Every row belongs to one group in each of 4 separate groupings. Each group adds its own fixed numbers to the row, and there is some noise. The rows also spread widely along 13 directions, which tell nothing about the answers.
In the rows, zero is written as 128.
Known rows, each followed by its group in each grouping:
[ 90  97 195 180 124 156 111 129 164 161 166 101 155 110 128 129 106 165
  82 107 102 130 117 133 167 155  90 138 130 137 111 139 192 146 137 121
 136 120]
S Q390 Q231 Q514
[166 137  88  88 136 101 149 153 136 120 126 127 118 145 113 118 150 104
 150 158 153 128 146 141 114 108 133  91 117 138 152 128 122 126 124 157
 134 133]
W Q120 Q798 Q430
[179 108  79  71 141  80  96 145 144 127 174 154 103  94 175 118 140  84
 117 141 152 103 125 106  76  98 139  96 121 130 191 117 129 104 114 141
  87  78]
X Q978 Q231 Q972
[131 121 110 165 165 162 125 141 138 110 113 120 134 153 128  79 160 119
 157 121 123 105 147 151 144  90  89  75 174 153 102 119 157 113 135 139
 132 100]
W Q509 Q798 Q514
[105 150 137 129 157 142 128 142 174 168 123 168  76 121 143  96 162  76
 122 142  92  84 124 101  73  95 128 169 125 125 129 167 105  87 122 155
 102 153]
Q Q378 Q484 Q714
[176  93 145 147 158  44 119 192 119 156 119 102 163 129 107  93  92 116
 139 120 112 107 141 157 136  99 124 107 127 134  97  99 128 132 117 140
  83 130]
S Q390 Q484 Q714
[115 133 110 125 157 138 159 153 136 135 107  89  97 186  90  98 130 136
 159 126 151 119 104 150 126 147 109 134 126 147 126 107 176 103 139 161
 158 137]
X Q120 Q798 Q418
[173 141  76  54  97  85 153 156 110 101 140 140 127 124 135 125 144 129
 128 174 119  95 132 131 133 135 151  96 112 124 163 138 118 109 128 109
 169 127]
A Q978 Q484 Q430
[125 104 189 154 118  91 121 150  75 106 160  73 215 109 143 137 135 154
  86 159 135 125 135 117 192 104 131  74  79 129 116 132 131 142 110  60
  98 111]
Q Q378 Q484 Q972
[103 156  79  61 104 131 146 169 173 140 160 126  73 142  98 137 125 157
 126 133 124 137 101 133 139 196 109 152 157 140 148 145 145 134 149 168
 188 140]
R Q509 Q798 Q381
[164 118 140 145 157 108 149 109 171 145 105 130 109 161 125  90 119 119
 142 132 146 135 125 129  84 121 126 140  84 130 160 114 164  98 126 160
 123 137]
A Q120 Q484 Q381
[160 101 134  83  84 111 123 130 146 111 157 109 153 137 115 147  76 161
 133 117 122 164 114 131 162 162 156 155 109 108 157 113 138 177 137 129
 181 142]
R Q390 Q484 Q418
[ 99 189 123 118 150 128 157 147 133 168 118 152  88 140 131  98 160 105
 130 172 127  90 147 119  93 110 118 115 122 156 116 147 129  65 132 157
 123 139]
W Q120 Q798 Q430
[141 129 178 129 117 110 120 115 128 149 145 154 145 108 156 122  79 142
 109 129 123 141 144 122 126 125 143 124 109 146 137 106 157 126 137 133
 123 140]
W Q378 Q798 Q972
[132 167 129 136 104 133  91  76 110  78 151 144 196 128 187 108 109 185
 158 126 105 152 194 122 171 101 134  81 177 149  99  67 107 115 160 131
 158  80]
Q Q978 Q798 Q972
[167 110 140 130 118  60 159 113 131 139 130 102 154 144 129 167 135 191
 118 168 115 136 126 146 133 172 146 125  83 130 170  98 130 105 137 123
 147 137]
S Q120 Q798 Q972
[151 168  93  74 127 122 128 141 150 125 134 172 100 131 128  97 108 110
 158 120 110 130 153 139 113 124 123 127 172 163 127 117 120 122 141 172
 148 139]
A Q378 Q484 Q972
[115 153 149 118 113 128 118 109 119 110 142 131 153 117 164 129 149 142
 119 156 139 130 153 100 138  88 140 117 105 126 124 134  96 116 120 101
 119 118]
R Q378 Q798 Q381
[134  92 149 105 128 119 131 177 130 137 145 129 117  99 127 115  86 136
 100 107 110 102  99 148 159 146 113 115 132 143 132 142 204 143 129 118
 148 124]
A Q120 Q798 Q381
[130 139 137 147 139 160 147 109 111 101 110 118 155 154 119 117 160 172
 135 147 141 155 142 149 167 137  96  86 155 164 122 123 138 136 137 129
 154 116]
X Q120 Q484 Q418
[131 112 123 113  95 120 139 145 140 123 159 110 143 129 143 109 116 107
 123 141 144 129 145 108 148 117 130  80  84 119 145 152 167 126 135 113
 153 110]
W Q978 Q798 Q418
[138 144 110 116 135 126 155 149 150 143 122 115 113 153  96 132 161 130
 138 158 123 122 126 141 120 140 125 136 119 137 138 137 120 126 126 156
 145 157]
W Q120 Q231 Q430
[145 111 107  78  82  95 145 173 160 140 159  97 142 135  87 166 134 149
 130 151 127 166 140 139 163 152 137 131 128 118 147 153  87 179 120 135
 155 149]
R Q390 Q798 Q418
[166 118 115 138 163 143 127 112 137 114 122 151 121 127 157  99 161 117
 136 152 117 102 137 143 111 105 106  95 150 143 159 125 147 105 134 137
 128  99]
W Q390 Q484 Q430
[146  85 144 119 118  97 156 182 146 162 125 120 125 114 110 131 146 110
 107 161  82  89 116 143 139 134 129 127  97 119 146 169 123 126 110 105
 124 156]
S Q378 Q484 Q418
[119 141 147 111 103  98 147 158  95 119 131 105 152 143  95 115  70 165
 129 117 109 122 112 139 159 147 151 154 107 133  96 104 160 139 143 116
 174 166]
A Q978 Q484 Q714
[193  43 127 149 153 124 109 131 160  99 122 128 132 119 203  73 145  50
 145 119 106  49 118 106  89  40 152  91  74  90 172 121 173  78 115  84
 102  83]
W Q509 Q798 Q972
[153 130 157 153 152 148 185 132 115 132  62 149 122 154  94 108 146 125
 138 154 122 121 115 158 123 131 118 124 114 153 127 154 157 121 127 126
 151 187]
W Q390 Q484 Q714
[148 156 118 156 134 133 162  68 154 128  74 180 108 169 181 111 179 152
 160 176  62  69 132 123  76 127 159 152 109 118 161 102 108  16 145 123
 174 131]
Q Q978 Q798 Q514
[133 121 140 123 154 120 146 157 123 142 123 141 105 117 141  95 152  83
 107 152 134  81 103 114 102 112 121 102  92 133 151 154 167  84 117 116
 111 129]
Q Q509 Q484 Q972
[131  70 151 132 129  77 123 185 195 208 188  95 116 104 136 111 124  93
  74 147 121 101 130 105 118 140 112 119  80 110 168 173 164 118 107 138
  81 107]
X Q378 Q484 Q430
[136  99 118 123 141 112  85 143 162 148 192 131 119  94 161  93  73 132
 110  87 122 127 141 129 148 134  93  89 170 152 142 114 202 135 147 158
 124  54]
A Q390 Q798 Q418
[139 107  63  77 112 144 138 150 186 130 180 148  85 108 137 145 176 114
  98 158 118 128 130 129 131 165  92  85 151 133 196 188 133 141 128 146
 155  97]
W Q978 Q484 Q418
[142 103 164  98 130 140 112 141 101 117 128 164 144  82 151 137 129 122
  97 137 132 102 111 127 122  91 156 119 118 134 145 148 131 149 112  94
 112 143]
X Q120 Q798 Q514
[112 124 118 102 145  47 122 210 117 171 176  61 127 137 100 120 104 126
 119 133 159 107 114 124 134 126 125 123  96 128 114 110 146 116 118 143
  93 109]
R Q120 Q798 Q418
[ 98 164 105 101 141 114 118 158 168 165 182 119  97 132 106 101 117 135
 115 124 140 138 142 125 120 154  93 127 153 157 125 130 152 124 146 189
 128 111]
A Q509 Q484 Q430
[157 117 152 134 136  92 134 126 146 143 128 136 141 120 130 129 116 140
 117 137 113 132 133 136 121 134 134 136 112 132 147 128 120 132 126 140
 122 147]
S Q378 Q484 Q714
[101 130 116 100 120 175 114 152 184 115 163 123 112 133 113  95 120  84
 136 101 161 157 137 109 141 109 107 112 136 125 130 164 162 166 134 162
 154 122]
Q Q120 Q798 Q381
[153 133 136 109 141  92 105 145 123 135 134 127 146 131 137 107 107 132
 147 127 120 120 141 129 120  94 150 144 132 134 112  89  99 127 121 147
 105 122]
R Q120 Q484 Q418

New rows, each followed by its group in each grouping:
[ 98 190 160 135 172 112 141 158 111 205 128 172  95 109 127  93 119 130
  92 164 127  99 145 137 103 140  91 114 150 192  99 135 163  82 135 181
  92 140]
W Q120 Q484 Q430
[150  98 133 162 123 169 132  90 157  65 109  90 174 167 131 120 140 184
 164 112 110 155 142 159 181 126 114 108 144 128 126  97 143 152 150 124
 185 109]
S Q120 Q798 Q381
[107 177 161 128 147  97 131 166  63 120 113 112 170 132 116 101 139 100
 132 159 165  98 148 123 122  58 140  96  87 147  72 130 105 108 110 110
  84 146]
S Q120 Q484 Q514
[103 108 126 147 130 120 142 171 156 142 148  78 138 150  94 121 153 135
 116 137 103 114 115 130 153 139 110 137 115 113 118 150 131 132 128 128
 140 139]
Q Q978 Q484 Q714
[113 171 131 102 117 179 117  71 158 101 156 168 109 125 167 118 127 140
 124 135 142 157 142 100 114 129 117 137 129 144 157 133 141 131 149 150
 161 123]
W Q378 Q484 Q381
[147  77 125 138 128 138 130 109 141 107 141 125 137 116 167 155 175 174
 102 150  90 102 110 132 139 136 134 123 131 116 177 131 122 121 131  91
 143 104]
X Q978 Q798 Q714
[107 107 120 148 120 118 118 140 183 149 161  96 129 147 150 102 135 118
 134 132  89 104 140 103 134 113 129 131 108 100 129 127 139  89 139 134
 139  97]
Q Q978 Q798 Q418
[ 79 173 113  89 137 166 103 165 144 131 167 150  99 109 131 100 142 122
 121 121  83  89 141 127 142 110 100 147 191 154  93 149 111 131 137 148
 136 122]
A Q378 Q484 Q430
[128 187 133 108 148  84 140 134  88 134 114 126 127 152 101 128 114 153
 144 155 133 125 124 137 101 127 152 166 111 156 110  86  94 113 134 156
 121 175]
W Q378 Q484 Q714
[112 172 125 134 111 179 126  73 204 147 141 185 117 128 164 111 159 129
 139 145 105 169 193 100 120 124 106 110 169 145 139 159 104 109 150 173
 156 110]
Q Q390 Q798 Q418
[115 154  97 110 139 163 110 109 138 101 157 146 113 129 151 120 154 139
 127 141 121 127 133 123 120 120 115 128 159 145 145 124 121 120 143 148
 146 103]
W Q978 Q484 Q418
[160  88 210 169 137  56 120 141 107 171 147 111 186  95 139 125  75 159
  81 130 119 138 132 126 152 136 136 114  91 131 133 108 162 143 119 116
  84 131]
Q Q378 Q484 Q714
[183  84  87  71 107 136 111 133 199 101 153 145 121 119 142 135 135 124
 151 116  81 126 142 136 126 116 151 145 159 105 174 127 101 167 132 147
 163 125]
A Q120 Q798 Q430
[109 166  89  61 117 158 145 181 133 101 126 158  85 129 108 116 157 105
 136 139 109  99 114 145 134 133 113 118 166 153 121 164 124 129 137 135
 174 156]
S Q509 Q484 Q972
[162 116  97 129 133 116 148 154 183 145 111 117 119 170 118  82 138  91
 170 139 111 120 160 137 121 108 118 102 125 127 131 132 127 103 128 166
 145 129]
W Q120 Q484 Q418
[ 91 145 123 146 147 188 126 125 160 114 134 102 119 165 108 105 159 126
 143 126 129 144 131 129 138 117  96 136 146 142 112 134 135 137 142 152
 143 128]
W Q509 Q484 Q418
[162  74 150 119 117 134 145 121 132 104 118 116 145 123 130 142 139 132
 121 139 118 123  90 125 138 131 160 134  82 103 182 135 146 145 124  92
 155 140]
Q Q509 Q798 Q418
[111 223 156 106 129  91  95  97  96 132 146 138 162 135 154 106  97 155
 144 147 154 145 178  92 102  78 168 157 110 143  82  69  72 102 137 166
  97 130]
R Q120 Q484 Q430
[148 137 102 123 126 139 146 112 194 139 117 143  94 158 120 116 146 140
 151 129 107 145 135 128 101 152 120 158 150 124 150 135 116 120 143 178
 164 144]
R Q509 Q484 Q714
[134 101 148 176 146 127 117 112 176 166 125 120 136 149 165  86 128 127
 140 127  97 106 151 123 120 106 112 118 126 128 131 110 157  78 142 140
 118  91]
X Q390 Q798 Q418
[145 101 126 128  87 185 114  63 185  66 127 109 159 176 161 117 121 159
 180 102  99 156 146 116 146 111 163 159 120  93 148  92 127 143 157 128
 206 116]
X Q120 Q798 Q418
[108 133 131  99 106 167 119 137 126 103 164 150 134 103 159 115 135 125
  96 140 148 120 131 113 148 124 113  86 133 140 140 169 159 138 127 108
 150 108]
X Q978 Q484 Q514
[ 74 139 127 113 130 168 121 178 139 113 150 107 119 128 124  98 151  86
 132 130 122  92 132 113 152  75 109 123 125 129  87 167 131 134 123 112
 130 130]
W Q378 Q798 Q381
[130 104 164 110 154  84  98 180  69 137 169 112 150  74 135 144 109 120
  77 138 141  92  92 128 135  97 138 114 103 150 125 119 152 149 103 100
  66 126]
W Q120 Q231 Q972
[146 135 115 112 120 134 141 126 136 110 124 129 133 144 147 106 137 115
 143 150 124 115 140 128 132 111 126  95 113 131 136 139 140 111 134 128
 155 118]
W Q120 Q484 Q418
[138 114 154  77 112 113 116 123 142 130 175 138 127  90 145 138 101 105
  88 135 159 139 124  94 107 109 160 136  70 115 174 158 142 154 119 121
 116 130]
A Q120 Q484 Q418
[ 89 146 179 156 165 161 141 131 140 169 115 135 105 128 110 114 148 133
 101 140 135 127 114 126 114 130 104 156 123 157 118 156 146 121 116 147
 107 153]
R Q120 Q484 Q418
[139 124 141 131 122 157 133 108 152 100 102 121 151 154 144 102 150 114
 149 140 129 129 143 116 126  81 140 129  95 113 129 129 116 127 124 119
 139 137]
X Q120 Q484 Q381
[163 109 135 104  87 111 152 148 165 149 132 163 136 101 160 124 154 101
 108 172  98 103 161 112 136 119 147  83 102 110 161 187 123 114 120 109
 150 131]
Q Q120 Q798 Q430
[134 143 144 119 126 116 157 119 135 133 119 139 124 133 130 141 157 143
 116 171 134 130 121 118 123 141 133 127  93 132 165 142 123 105 126 118
 138 144]
Q Q378 Q798 Q381
[ 89 126 197 183 128 147 137 101 121 140 120 109 169 143 132 135 131 185
 115 140  78 118 116 121 154 133 150 175 102 125 112 102 134 111 142 101
 142 148]
Q Q978 Q798 Q418
[119 168 151 124 121 124 144 100 111 116 136 132 141 132 144 141 148 182
 108 164 140 143 134 120 144 150 127 118 113 151 139 124 120 107 133 114
 147 131]
R Q378 Q484 Q972
[ 84 163 136  95 152 151 140 158 113 149 123 147  84 122 108 127 148 122
 108 151 134 110  98 123 105 129 125 156 133 160 131 148 130 119 127 143
 116 160]
X Q509 Q798 Q418
[143 118 116 111 133 138 140 172 137 121 134 147 132 108 107 110 144 102
 123 128 147 140 144 141 157 119  93  63 169 147 132 177 145 168 125 136
 137 123]
Q Q390 Q798 Q714
[150 142 133  77 122  71 126 139 172 197 162 181  81  94 167 125 111 105
  98 161 122 103 141  92  71 135 156 149  95 122 179 148 121  80 120 160
 102 127]
R Q378 Q798 Q430
[ 96 142 109 117 144 126 163 179 183 173 148  99  78 153  76 124 149 128
 118 137 139 138 122 147 129 177  81 122 135 155 132 164 166 117 135 176
 145 143]
S Q120 Q798 Q972
[126 143 142 124 129 139 131 140 101 106 115 122 153 144 108 104 101 143
 160 115 118 135 129 143 164 123 134 130 145 146 103  97 137 144 144 136
 158 142]
Q Q378 Q798 Q418
[130 170 131  80  94 163 121  60 119  80 123 170 143 127 176 152 160 155
 133 170 105 129 137 104 111 106 170 161 115 123 160 126  62 118 141 103
 159 138]
X Q390 Q484 Q418
[117 208 164 118 112  91 174 110 117 161 105 154 148 130 131 150 185 126
 107 221 152 133 174 104  86 101 153 108  56 139 121 175  54  75 105 124
  99 173]
S Q120 Q484 Q514
[145  72 135 124  90 133  99 120 164 122 180 140 159  77 196 143 133 148
  91 138  70 112 149 115 163 122 130  91 138 114 160 149 137 143 139  91
 139  75]
W Q509 Q798 Q418
[115 101 164 154 157 159 102 162 121 132 138 105 153 113 120  96 112 109
 120 103 124 113 120 134 155  84 108 120 145 147  89 124 166 162 118 130
 100 118]
W Q120 Q231 Q418
[167  98 146 107 114 123 115 126 141 118 136 154 134 110 171 115  95 106
 127 122 118  94 121 114 108  93 167 126  91 112 155 120 163 121 128 114
 142 132]
W Q120 Q798 Q514
[121  79 189 176 148 136  87  93 115 115 155 105 184 110 171 164 159 183
  87 147  72  86 101 121 126  87 162 190  97 108 140  92  97 128 117  76
  86 125]
W Q978 Q484 Q514
[188  48 114 168 141 131 135 113 215 107 128 100 148 148 162  87 178  62
 144 139 152 133 157  99 112  65 119  63  75  79 190 155 146 110 105 117
 113  78]
Q Q978 Q798 Q381
[122 122 142  93 120 185 100 140  89  68 134 157 152  79 159 132 157 140
 118 128  93  89 120 130 169  81 143 132 172 130 113 143  92 172 120  74
 147 127]
R Q378 Q798 Q430
[108 149 152  94 120 139 127 131 124 126 147 141 115 123 119 135 100 137
 113 129 133 117  94 125 112 143 143 173 105 135 145 127 153 134 139 135
 153 163]
S Q390 Q484 Q514
[144 129  90  52  93 142 126 139 107  57 159 100 150 148 101 153 108 145
 153 128 146 160 105 143 168 140 148 136 129 126 152 114 125 197 143 127
 189 144]
W Q390 Q484 Q418
[126 111 121  86 139 126  99 140 127 108 192 130 135  74 153 168 188 131
  81 163 128 114 119 107 127 104 138 125 128 119 180 155  79 160 106 105
  94 106]
Q Q378 Q798 Q430
[134 130 123  86 102 153 162 141 164 140 129 170  78 119 125 131 132 125
 112 141 120 126 102 123 119 169 131 134 122 137 171 175 169 120 136 130
 179 159]
R Q509 Q798 Q972
[115 139 101 108 139 156 129 120 157 107 147 126 103 128 132 131 189 124
 120 155 130 122 125 119 111 125 109 122 128 129 164 154 106 125 128 136
 133 115]
S Q509 Q484 Q418
[150 139 158 148 118  96 157  84 154 148 136 109 151 152 124 142 125 196
 109 163 139 172 139 134 131 188 123 127  89 142 169 104 153 112 149 156
 154 132]
S Q509 Q484 Q430
[165 125 113 127 136 115 128 134 169 140 121 134 139 144 133 114 148 117
 158 145 107 125 171 134 110  90 142 119 135 128 128 113  91 120 126 161
 117 131]
W Q120 Q798 Q430
[145 115 125  95 131 109 122 158 120 109 136 127 137 114 132 131 158 119
 114 156 114 102 114 131 140 113 131 122 119 123 151 142 104 137 113 104
 119 130]
Q Q378 Q484 Q381
[114 134 216 183 101 159 141  79 147 130 109 122 191 147 128 133 100 176
 133 128 105 181 165 119 159 111 156 154  92 126  92 119 127 156 146 122
 156 176]
W Q120 Q798 Q714
[180 144  77  63 120 127  98  91 122  71 155 170 134 107 179 144 138 145
 142 145 123 140 148 130 118 112 147 110 161 141 177  96  79 144 141 139
 145  96]
W Q378 Q484 Q418
[148 128 152  87  98 140 139  87 137 127 141 189 105 106 185 133  86 146
 100 139  95 102  96 113 104 166 162 151  88 131 182 129 191  97 155 119
 182 144]
W Q120 Q484 Q972
[122 131 132 116 117 138  85 138 133 140 153 184 125  86 200  90  89 130
 131 111  43  70 160 129 146  99 126 113 190 152  97 110 141 100 154 130
 139  90]
W Q378 Q798 Q418
[ 72 125 193 204 179 199  85 111 130 113 138 130 151 105 168  76 163  99
 105 109 114  94 133  90 126  40 104 131 134 128  85 146 139 120 119 106
  78 103]
Q Q978 Q484 Q714
[130 136 118  57 126 145 132 171 126 118 121 155  90 127 114  97 110  54
 149 122 152  95  99 105  94  74 174 162  95 110 139 148 129 137 112 128
 140 172]
R Q978 Q798 Q418
[123 114 159 183 131 139 112 108 162 133 158 100 182 134 131 137 157 158
 114 140 112 174 175 125 159 103 112 117 136 129 111 132  94 165 124 134
 107 118]
W Q978 Q484 Q714
[125 133 105 101 106 119 153 141 191 151 150 122  93 157 115 100 104 103
 146 123 137 129 138 117 112 146 124 124 102 120 154 149 181  99 144 161
 175 133]
A Q390 Q798 Q514
[106 107 137 115 131 167 125 178 160 126 143 124 124 116 104 121 146  97
 123 113 115 121 128 139 150 103 110 122 152 139 110 170 135 168 120 128
 134 150]
S Q120 Q798 Q972
[147 105 121 105 127 123 111 135 135 100 162 132 148 108 146 119 143 114
 114 136 131 116 136 120 131  87 132  98 120 125 146 144 123 140 114 103
 120 107]
A Q978 Q484 Q514
[127 153 132 130 116 122 139 144 127 124 122 138 142 131 136  84  98 129
 142 122 119 125 165 127 152 107 122  90 140 144  93 130 158 117 140 128
 156 126]
A Q978 Q798 Q714
[147  70 149 155 118 145 148 148 132  82 102  79 164 159 110 112 133 134
 148 116  78 101  92 140 175 120 150 148  99  95 125 129 148 153 126  79
 181 159]
Q Q378 Q484 Q714
[140 119 121 120 135 135 152 144 130 114 122 136 115 125 129  95 136 109
 122 136 129 104 122 131 132 120 108  95 119 135 141 165 168 117 128 111
 152 125]
A Q390 Q484 Q714
[137 109 146 131 137 126  97 120 125 101 140 136 159  96 190 114 143 128
 118 134 106  91 146 122 139  71 129  92 127 126 125 122 125 116 124  99
 111  84]
S Q120 Q798 Q381
[167  61  94 146 150 115 130 162 165 100 124  65 128 162 124  86 152  96
 157 118 124  93 109 145 132 107 111  94 106 103 157 119 167 115 123 121
 136  87]
S Q509 Q484 Q418
[ 94 131 114 110 142 138 108 143 180 138 206  94 112 112 114 138 176 127
  88 145 161 158 140 106 126 131  88 117 132 134 158 168 126 162 117 157
  99  99]
A Q509 Q484 Q430
[105 167 110  89 143 178 118 123 137  94 132 165  99 111 157 107 193  78
 124 158 140 101 131  97 106  74 118 120 129 131 151 179  94 116 115 117
 121 122]
Q Q378 Q484 Q381
[104 159 143 127 109 131 118  96 129 103 151 112 160 148 130 147 118 176
 141 129 110 152 139 111 145 125 156 168 122 121 115  97  95 138 154 134
 159 139]
Q Q390 Q798 Q714
[134  99 179 141 164 106  84 156 111 132 144 104 175 127  84 130  76 151
 139  87 118 150 107 150 137  94 159 192 145 139 101  47 122 185 123 157
  85 164]
Q Q978 Q798 Q972
[129 108 116 109 145 119 120 169 145 127 143 117 123 114 126 111 158 112
 119 136 115  98 133 135 137  88 109 103 138 132 125 150 123 134 113 120
 109 111]
A Q120 Q798 Q381
[ 10 224 206 120 137 174  84 130  63 114 168 110 176 106 108 140 135 151
 103 136 146 152 150  99 157  66 132 182 138 167  34 124  53 178 124 124
  77 167]
S Q378 Q484 Q418
[126 111 161 102 135 104 135 200 124 160 131 126 139 100  86 134 127  98
 110 142 121 120 129 143 139  92 137 128 119 140 106 160 105 172 102 125
  91 171]
S Q120 Q798 Q418
[112 145 105 114 137 143 105 136 147 110 153 126 126 125 145  98 135 108
 149 116 138 122 155 120 129  89 115 100 152 141 112 128 126 126 135 150
 125  91]
S Q120 Q798 Q418
[110 154 110 122 112 165 161 141 131  85 109 109 138 159 108 112 169 150
 152 144 121 130 149 146 180 121  96  84 149 145 100 155 131 131 136 109
 185 132]
A Q120 Q798 Q381
[107 139 145  99 111 139 131 143 120 108 156 116 147 121 111 145 117 161
 117 127 120 141 125 135 165 132 136 135 130 147 116 130 138 163 136 115
 157 152]
A Q120 Q798 Q972
[127 182  68  25  76  77  97 161 139 113 217 138 133 113 138 113  76  94
 140 122 184 169 174  89 131 116 150  78 126 131 138 121 123 139 144 173
 148 101]
Q Q978 Q798 Q972
[ 96 164 190 183 124 167 133  67 152 154 116 155 151 148 137 126 115 205
 127 133  99 159 161 127 143 150 125 163 154 157  96 103 131 110 152 153
 160 145]
R Q978 Q798 Q514
[118  86 137 157 134 113 118 142 156 118 165  70 144 137 157  91 127 124
 123 117 127  98 131 112 158 110 103  90  92 113 131 128 189 101 132  99
 131  70]
A Q378 Q798 Q381
[120 160 109  87 135  94 163 122 180 190 129 157  51 140 145 129 157  96
 121 177 120  89 106  90  40 148 161 173  60 110 194 153 125  39 129 163
 133 149]
Q Q120 Q798 Q418
[ 38 158 146 107 126 190  76 146 173 129 201 107 118 113 122  96 105  86
 121  81 148 148 145  80 132  71 118 160 143 131  82 151 140 169 137 154
 111 116]
A Q509 Q798 Q418
[125 141 123 113 149 133 107 132 141 133 161 154 118 103 149 115 145 113
 114 145 135 113 149 117 107  88 122 114 144 145 138 131 121 126 124 151
 101 111]
W Q978 Q798 Q430
[135 101  99 103 164 132 111 141 151 108 174 103 101 120 125 128 155 125
 114 123 151 116 104 130 110 121 119 131 128 128 176 123 153 142 121 145
 118  97]
A Q120 Q798 Q430
[152  92  97 171 141 138 133 108 186 122 123 114 131 161 153  95 164 153
 153 125 104 127 157 142 140 126  92  84 160 126 149 118 148  99 142 143
 151  79]
X Q978 Q798 Q714
[147 129  76  78  88  90 154 204 133 128 134  92 142 163  84 130 130 176
 150 153  82 118 140 176 192 178 117 112 166 138 112 120 112 149 139 143
 188 144]
X Q120 Q484 Q430
[118 100 120 146 174 108 129 140 186 163 157  88  91 153 103 129 162 117
 110 138 132 117  87 114  74 136 124 188  90 105 177 129 136 107 118 166
  94 138]
Q Q978 Q484 Q714
[133  89 129 137 132 105 109 160 124 123 163 108 155 107 162 122 151 127
 112 137  89  80 126 123 148  94 131 100 124 116 131 123 128 104 119  94
 107  91]
Q Q978 Q798 Q972
[ 96 122 193 164 132 165 146 143 164 175  82 146 102 148 123  54  72  91
 152  96  67  73 115 116 113  98 147 184  97 124  83 130 195  81 148 129
 156 172]
A Q509 Q798 Q418
[135 126 209 193 140 169 132  71 154 133  99 136 172 150 125 119 113 195
 130 121  91 161 146 149 146 141 128 165 135 149 111  99 143 149 147 152
 152 159]
S Q120 Q484 Q430
[132 144 146  97 117 109 136 151  99 120 108 152 132 114 134 113 100 142
 134 133  87  88 118 138 136 112 155 141 123 142 107 111 134 115 135 105
 146 153]
A Q509 Q798 Q381
[142 139 133 114 138 121 153 145 108 118 119 126 135 131 113 124 150 131
 127 159 148 120 130 144 138 126 122  98 115 148 138 137 141 125 128 121
 140 138]
S Q390 Q798 Q430
[149 150  73  53 114  72 142 206 118 131 125 127 122 142  99 117 127  93
 167 148 117 101 140 137 130 106 156 112 129 127 115 128  87 121 121 143
 141 148]
Q Q120 Q798 Q418
[109 124 158 136 158 177 124 142 122  98 131 116 131 119 118  98 161  58
 116 132 183 127 118  98 110  50 126 115  81 125 124 176 142 160 105 113
  94 150]
W Q509 Q484 Q714
